The groups are shells around one centre, one inside the other: the same stretched ball of 5 dimensions in 10 sizes.
In the rows, zero is written as 128.
Known rows, each followed by its group:
[137 130 122  70 194 169 165 101 135 102] : Betog
[ 49  77 166 145 121 205 133 141 192  77] : Betog
[ 96 104 164 103 137 160 144 116 127 110] : Nal
[180 144  91 119 106  72 113 129  83 155] : Febiv
[188 160  93  79 150  75 154  90  79 168] : zeg
[133 113 117 147  84 130  90 161 130 113] : Febiv
[ 97  91 116 165 115 129 110 157 144 100] : nikez
[122 135 132  70 184 152 190  72 140 133] : nabi
[151 144 121  76 158 122 167  86 111 146] : Bevib
[ 83  84 148 132 149 152 131 140 129  88] : nabi
[159 134  87 117 146  91 135 120 104 137] : larep
[133 116 116 151  82  82 104 143 100 145] : Febiv
[140 124 104 145  94  83 115 133 109 148] : larep
[156 130  84 170  52  83  84 159 127 149] : nabi
[114 112 120 109 169 164 148 122 151  96] : moru
[146 129 133 124  73 104 105 134 100 148] : Bevib
[132 127 129 139  63  88 117 123 111 165] : Bevib
[ 71  86 171 112 152 190 144 128 150  81] : nabi
[ 76  89 145 155  98 165 118 148 169  99] : Bevib
[167 134 106 137  72  73  93 144  84 154] : Nal
[122 111 109 123 156 148 132 136 143  97] : Febiv
[110 101 132 131 133 129 123 139 116 107] : moru
[152 132 130  88 143  97 142 106  74 144] : zeg
[107 101 118 166  74 171  85 175 181  91] : sesiz
[169 141  95 130  90  65 113 127  89 164] : Febiv
[157 134 120 117  95  85 117 124  86 155] : larep
[105 122 157 123  68 149 131 115 152 146] : zeg
[116 103 143 116 138 121 127 131  94 114] : sesiz
[166 137 123 113  82  88 106 131  80 154] : sesiz
[118 108 105 131 142 202 113 159 190  66] : Betog
[138 129 132 144  48  65 109 125  89 177] : nikez
[147 139 132  75 156 107 165  85  89 151] : zeg
[120 122 150  77 159 179 154 107 137 105] : nikez
[ 90 113 172 114  88 157 141 109 146 136] : Nal
[147 146 132  96  92 147 135 108 143 148] : nikez
[100  94 132 177  53 137  80 174 150 109] : sesiz
[182 149  55 118 148 110 128 128 136 128] : Betog
[103 100 133 126 130 218 110 161 189  61] : nabi
[149 138 100 118 123  93 142 108 115 154] : larep
[143 128  94 100 182 145 151 116 140 105] : Nal
[133 127 132  81 168 144 159 100 117 121] : Bevib
[168 139 117 121  84  39 116 117  49 181] : nikez
[135 118  99 131 123 190 104 161 185  79] : Betog
[138 114  96 156  99  96 100 154 118 125] : moru
[168 147 115 116  76  76 117 117  88 173] : Nal
[161 131  91 125 119 121 108 145 124 119] : larep
[152 131  82 124 138 141 124 137 153 111] : moru
[191 159  63 102 147  91 140 111 114 150] : sesiz
[135 130 144 106 100  97 137 106  90 160] : moru
[102 106 134 110 167 139 158 110 127 112] : zeg

New rows, each followed by its group:
[115 127 155 119  67 133 131 112 136 155] : zeg
[113 128 132 101 129 193 151 110 188 112] : zeg
[130 123 154  94 114 135 133 115 104 133] : zeg
[138 125  95 115 157 150 137 128 152 105] : Febiv
[135 134 107 102 146 166 148 113 167 115] : moru
[155 122  74 146 131 101 108 152 122 115] : zeg
[127 109 107 132 138 158 112 153 149  88] : moru
[166 129 111  96 152  99 123 129  72 123] : nabi
[165 146 115 121  71  62 119 114  82 182] : zeg
[177 135  94 121 112  78 103 142  77 139] : Nal
[130 120 105 120 136 178 123 142 173  92] : moru
[166 122  99 118 137 104 102 152  85 110] : nabi
[ 98 110 123 104 178 209 158 119 195  78] : Betog
[161 132  99 145  77  51 104 135  78 167] : Nal
[ 80  98 164 133  97 159 131 127 150 117] : Febiv
[ 76 107 172 108 115 194 153 108 177 113] : zeg
[108 108 158 135  72 116 112 133 108 140] : Bevib
[116 120 124 145  77 135 117 134 157 135] : Febiv
[167 143 115  99 115  94 129 114  87 153] : Febiv
[170 129  73 163  75  83  77 169 113 132] : Betog
[120 124 103 129 126 173 134 130 190 107] : zeg
[175 140  78 132 114  56 118 127  84 158] : Bevib
[162 141  72 143 102  83 121 128 129 155] : Betog
[131 112 124 116 145 107 130 128  92 121] : Bevib
[134 137 119 127  77 134 127 119 156 150] : zeg
[108  93 131 151 104 145  94 168 133  91] : zeg
[ 98 105 117 123 160 197 142 134 192  78] : sesiz
[ 72  87 174 146  77 170 110 148 153 104] : zeg
[101 115 121 120 135 210 142 129 210  89] : nikez
[ 84  81 135 177  81 157  85 179 158  85] : Betog
[151 146 122  80 151  89 172  75  89 168] : sesiz
[107 112 176 105  95 133 131 115 102 137] : Betog
[100 110 141 142  75 176 111 144 179 111] : moru
[159 126 104 128 113  77 111 137  80 141] : Febiv
[146 137 116 101 115 181 125 130 169 111] : nikez
[182 136  71 149  96  26 100 141  62 165] : nabi
[ 96 114 130 125 122 186 144 122 194 106] : Nal
[ 96 106 147 147  61 189 100 155 187 103] : sesiz
[148 126 100 102 167 148 133 131 131 100] : Bevib
[131 141 152  79 119 127 164  81 115 161] : nikez
[124 134 135 121  79 124 139 106 143 160] : zeg
[147 140 115  73 173 169 161 100 147 113] : sesiz
[ 65  85 172 132 110 200 125 142 173  84] : zeg
[177 153  69 130 106  59 131 113 106 174] : nabi
[108 114 111 114 171 166 158 115 169 100] : sesiz
[181 151  82 140  59  82  96 140 117 164] : nabi
[124 118 106 153  92 112 116 138 142 134] : moru
[119 109 104 153 119  99 122 138 124 126] : zeg
[106 124 173  87 105 182 147 104 151 127] : nabi
[112 111 139  97 158 179 143 123 147  93] : Bevib
[177 156 108  97 101  82 134 103  91 173] : Nal
[ 89 103 167 117 104 177 129 128 151 108] : moru
[163 143 104 102 119 139 123 126 134 128] : moru
[132 129 148 114  75 118 123 117 113 154] : Bevib
[ 91  97 148 161  65 128 106 147 139 127] : Bevib
[161 147  97 121  86 132 117 128 152 143] : sesiz
[128 129 114 112 130 166 140 120 170 115] : larep
[ 89 110 167 105 125 147 158  99 132 133] : Nal
[ 95 112 154  95 157 163 167  97 143 117] : Nal
[131 114 113 154  71 142  86 165 151 111] : Bevib
[168 145 114 110  93  74 123 114  81 169] : moru
[136 123  95 160  79 101 106 144 140 140] : zeg
[100 114 153  93 142 208 149 117 176  94] : zeg
[152 132  77 141 119 102 121 135 135 134] : Nal
[148 116 112 154  62 117  71 174 118 118] : Betog
[ 96 115 138  89 183 182 179  93 166 104] : Betog
[180 141  95 138  76  25 101 132  50 180] : Betog
[117 121 121 139  85 162 117 138 177 119] : moru
